The same things were measured in two ways. Each way mixes the same 11 hidden numbers, adds some noise and spreads widely along 6 directions of its own, which tell nothing about the thing.
(in the rows, 128 means zero)
Some things both ways: the first way, then the second way.
[124 118 114 136 123 110 137 137 120 141 126 116 149 143 141 141 120 114
 115]
[145 177 125 131 101 125  87 110  91 108 133 131 121 157 122  97 123 114
 135]

[ 97 137 117 145 130 160 141 164 106 130 122 141 131 131 133 115 119 109
 144]
[110 140 124 127  95 135 132 100 129 120 142 106 106 177 120 122 144 115
  86]

[131 147 106  70 171 164 139 108 107 100 141  51 124 122  86 113 102  77
 140]
[137 107 149  86 127 122 137  95 124 121 162 106  98 111 109 146 148 175
 123]

[151  80  86 137 108 132 159 171 116 152 100 148 135  93  78 142 112 129
 102]
[114 140 147 123 102 108 147 114 134 117 164 127 102 154 124 158 162 119
 113]

[125 138 106  80 178 149 130 117 125 111 127  72 133 116 120 110 117 126
 124]
[147  87 153  79 127 110 122  90 175 117 142 123 144  88 111 152 136 181
 163]

[147 121 118 109 131 137 139 129 127 135 103 119 121 117 118 140 113 142
 114]
[111 122 139 131 117 160 100 109  94 122 155 121 123 116 105 141 145 177
 138]

[118 133 122 110 159 134 157 119 122 158 112  97 124 128 179 134 135 129
 103]
[147 158 121 146  92 113  90 114  78 122 130 114  64 170 122 134 172 151
 120]

[154  86 160 154  78 104  99 157 158 136 128 183 127 138  84 127 114 159
 114]
[136 144 119 130  98 151 113 119 100 106 145 131 169 116 121 116  87 121
 149]

[131 110 123 127 154 151 142 144 132 135 128 118 132 103 106 112 114 112
 127]
[ 96 117 118 139 104 165 137 139 166 126 147 118 217 135 111 146  96 124
 111]

[105 175 129 147 151 123 126 114 116 157 158  93 147 182 233 159 119  78
 134]
[103 150 100 106  55 160 104 164 168 139 121 122 228 151 104 141  94  97
 147]

[ 99 146 117 124 173 145 137 134 125 148 116 101 113 117 173 116 133 141
 116]
[127 157 160 130 111 116  72  95  62 129 139  98 112 135 128 118 152 143
 148]

[160 123 102 135 109 118 128 132 124 139 130 116 150 124 112 157 112 104
 110]
[145 166 124 142 108 123 117 118 102 119 152 131 126 146 126 115 105  95
 108]

[141 127  97 128 126 125 135 157 104 129 139 107 143 138 128 145  94 109
 139]
[132 139 127 106 127 146 116 100 126 119 155 117 132 160 124 110 130 137
 112]

[161 100 108  90 148 156 163 139 143 157 124  84 112  80 108 122 115 148
  86]
[160 176  96 193 123 125  81 126  89 128 151 132 126 160 132  99 102  82
  86]

[180 145 119 140 107 165  69  68 145  91 166 124 150 139 140 146 111  77
 140]
[113 116 117 149 121 131  84 121  88 140 190 120 129 108 145 180 165 130
 117]

[147 122 152 150  99 141 108 141 144 128 151 157  99 130  93 121 104 116
 121]
[113 150 129 140 101 162 116 118  85 121 149 121 170 124 123  97  97 103
 121]

[129 117 122 139 122 108 128 135 139 148 115 144 130 112 144 141 122 123
 108]
[139 127 158  76 110  94 115  97 122 116 139 115 126 140 122 131 130 139
 143]

[142 118 131 155 133  87 159 152 120 188 111 149 108 134 185 169 139 159
 100]
[108 142 126 159 101 149 140 136 109 126 153 112 135 162 107 139 135 135
 110]

[131 122 150  94 137 158 107 152 108 115 151 135  95 149 118  90 135 155
 144]
[160 121 134 119 124  85 129  89 119 108 141 139 110 153 136 108 110 114
 113]

[133 115 108 116 150  98 141 101 120 128 111 100 157 130 152 143 150 117
 115]
[117 131 116 141 127  93 111 145 166 134 167 126 140 150  72 178 126 138
  96]

[121 123 128 157 105 128  97 128 132 118 141 134 136 152 139 131 117 114
 138]
[132 129 116 133 110 150 139  99 121  88 148 139 170 126 131  93 105 121
 142]

[131 119 134  78 172 133 122 146 138 118 145 131 116 119 132 110 114 145
 144]
[128 135 157 118 121 145   4 120  75 160 133 118 127 125 123 140 146 177
 169]

[124  88 137 110 158  96 138 151  96 147 129 136 153 150 157 110 174 146
 123]
[105 140 165  80 116  91  53 120  91 132 142 107 191 130 114 160 117 143
 157]

[133 115  64 153 132 119 139 136 101 128  93 123 172  95  94 134 148 115
  99]
[ 98 140 160 177 108 125 146 111 132 103 117 155 149 149 105 131 139 145
 125]

[166 115  82 135 101 133 124 134 138 138 121 111 156  93 100 156 100 105
 102]
[140 126 129 147  98 164 121  91 110  91 101 154 149 151 145  86 123 151
 148]

[142 130 138 181 115  97 116  91 165 159 130 138 129 127 205 170 117 104
 103]
[120 123 105 138 129 163 133 116  85 116 188  87 153 125 127 128 136 143
 102]

[ 97  60  74 153 101 115 135 194 157 149  69 189 159  52 116 104  97 159
  82]
[120 135 123 148 127 169 106 119  73 130 151 121 111 151 118 136 186 193
 124]

Other things, the second way, with their names:
k_702: [ 99 127 152 113 105 137  68 100  54 148 157  74 115 102 118 151 172 162
 132]
k_810: [138 175 146 123  86 103 101 111 118 108 114 124 138 150 110 111 122 119
 154]
k_763: [117 137 129 144 119 140  94 124 101 146 162 103 147 148 143 144 140 116
  98]
k_611: [130 123 116 164 129 148 135 114 108 131 182 104  95 102 120 164 181 163
  93]
k_497: [130 143 145 125 101 127 121 105 101 121 133 112 112 155 129 127 142 137
 116]
k_864: [ 97 157 156  88 100 129  93 111 109 107 135 120 163 134  70 100 121 152
 179]
k_377: [134 133  94 166 100 151  93 134  69 124 163 107 106 141 122 164 145 157
 121]
k_539: [160 120 132 124 118 132 115  93  95 103 130 135 131 140 150 110 110 146
 134]
k_602: [129 116 176  65 140  97 130  64 131 123 177  93 152  64 133 127 118 111
 125]
k_82: [123 122 164  70  82  99 113 111 152 111 114 116 125 153 111 170 173 185
 184]
k_439: [141 134 129 104  71 125  87  93 153  96  89 136 144 168 118  84  97 124
 167]
k_609: [125 162 128 132 120 111  87 114  99 116 170 119 142 133 114 126 123 106
 123]
k_925: [154 103 117 107 106 157 144  94 125  92 131 130 162 125 161 120 118 150
 130]
k_983: [114 118 130 146 108 139 119  95 134 106 144 144 141 130 135 126 119 118
 114]
k_155: [132 115 138 108  87  96 154 103 172 121 135 112  83 156 115 169 155 138
 105]
k_825: [112 130 154 136 106 155  93 105  70 121 149 132 135  91 131 131 145 151
 155]
k_516: [ 97 139 144  88 108 124 115 107  92 128 182  84 174  88 107 137  96  97
 115]
k_579: [110 146 132  99 100 163 119 106 101 118 156 102 157 102 109 118 129 135
 127]
k_246: [122 146 146 113 124 149  66 109  41 140 173  82 131  97 109 128 122 154
 144]
k_548: [124 135 148 186  80  94  70 133 146 136 101 155  93 184 126 171 171 145
 152]
k_793: [114 109 111 134  89 154 110 114 157 112 118 148 150 159 102 105 106 136
 128]
k_717: [130 133 128 112 110 141 114 125 130 117 155 122 153 135 108 148 109 147
 143]
k_180: [158 162 122  95 113 125 130 125 120 108 162 147 152 136 136 130 104 106
 134]
k_865: [121 177 110 148 120 120  54 146  92 160 175 101 142 166 108 140 111  85
  87]
k_159: [140 116 122 131 133 138 127 108 132 134 171  93 132 117 118 128 121 136
 101]
k_965: [139 149 131 133  92 128 103 100 113 109 116 138 132 159 140  95 119 108
 130]
k_683: [115 123 134  77 108 113  96  84 120 113 150 121 110 133 113 129 163 146
 128]
k_908: [130 132 132 112 135 163 152 138  94 124 184 127 143 112 102 152 144 180
 135]
k_742: [107 121 173   4 111  83  88  93 155 117 138 111 199 114  84 120  90 134
 169]
k_395: [ 81 178 175 111  99 107  71 137  83 154 159  95 164 110  66 150 110 114
 147]
k_114: [127 143 138 126  90  86 111 120 165 125 128 132 122 163 112 154 146 115
 127]
k_623: [ 96 109 137 105 111 144  60 113  93 145 160  90 186  88 117 152 123 141
 138]

Some of these things the first way, each followed by its name:
[115 131 113 170 126 107 135  93 157 166  84 133 142 115 228 168 133 128
  88]
k_609
[190 134 130 104 138 126 130 112 121 156 140  97 122 137 159 162 123 133
 109]
k_539
[146 137  92 137 118 151 145 121 151 165 100 108 129  78 157 159 104 115
  83]
k_965
[118 164  51 144 147 117 136 115 107 134 123  96 186 115 169 166 141  75
 110]
k_602
[137 159 143 147 142 143 113 109 129 125 143 122 119 133 142 126 112  98
 126]
k_497
[149 126 143 145 139 156 116 106 156 114 131 145 117 110 111 103 104 132
 102]
k_611
[141 149 158 139 121 146 120 109 121 133 141 122 108 158 130 132 130 108
 123]
k_516
[131 141 133 113 157 126 157 167  72 146 138 130 131 179 144 134 156 150
 141]
k_155
[116 173 130 130 161 126 125 104 101 131 158 112 137 175 201 143 160  98
 137]
k_702
[158 119 129 136 132 140  94 131 151 112 138 159 121 107 102 123 131 149
 133]
k_548
[108 127 115 118 119 137 133 152 140 135 119 102 133 122 120 139 117 121
 136]
k_439
[ 84 130 123 122 132 110 135 129 120 138 106 121 134 135 174 126 136 107
 120]
k_742
[153 110 136 128 123 131 112 138 130 117 139 110 122 125  66 112  97 121
 124]
k_82
[131 110 112 114 143 130 156 156 134 163 114 119 123 105 159 136 120 146
 109]
k_865
[153 111  94 122 147 144 145 146 132 146 142 120 139  89 127 136 114 103
 116]
k_763
[144 112 113 117 130 112 127 147  93 122 149 148 152 167 114 137 151 122
 136]
k_825
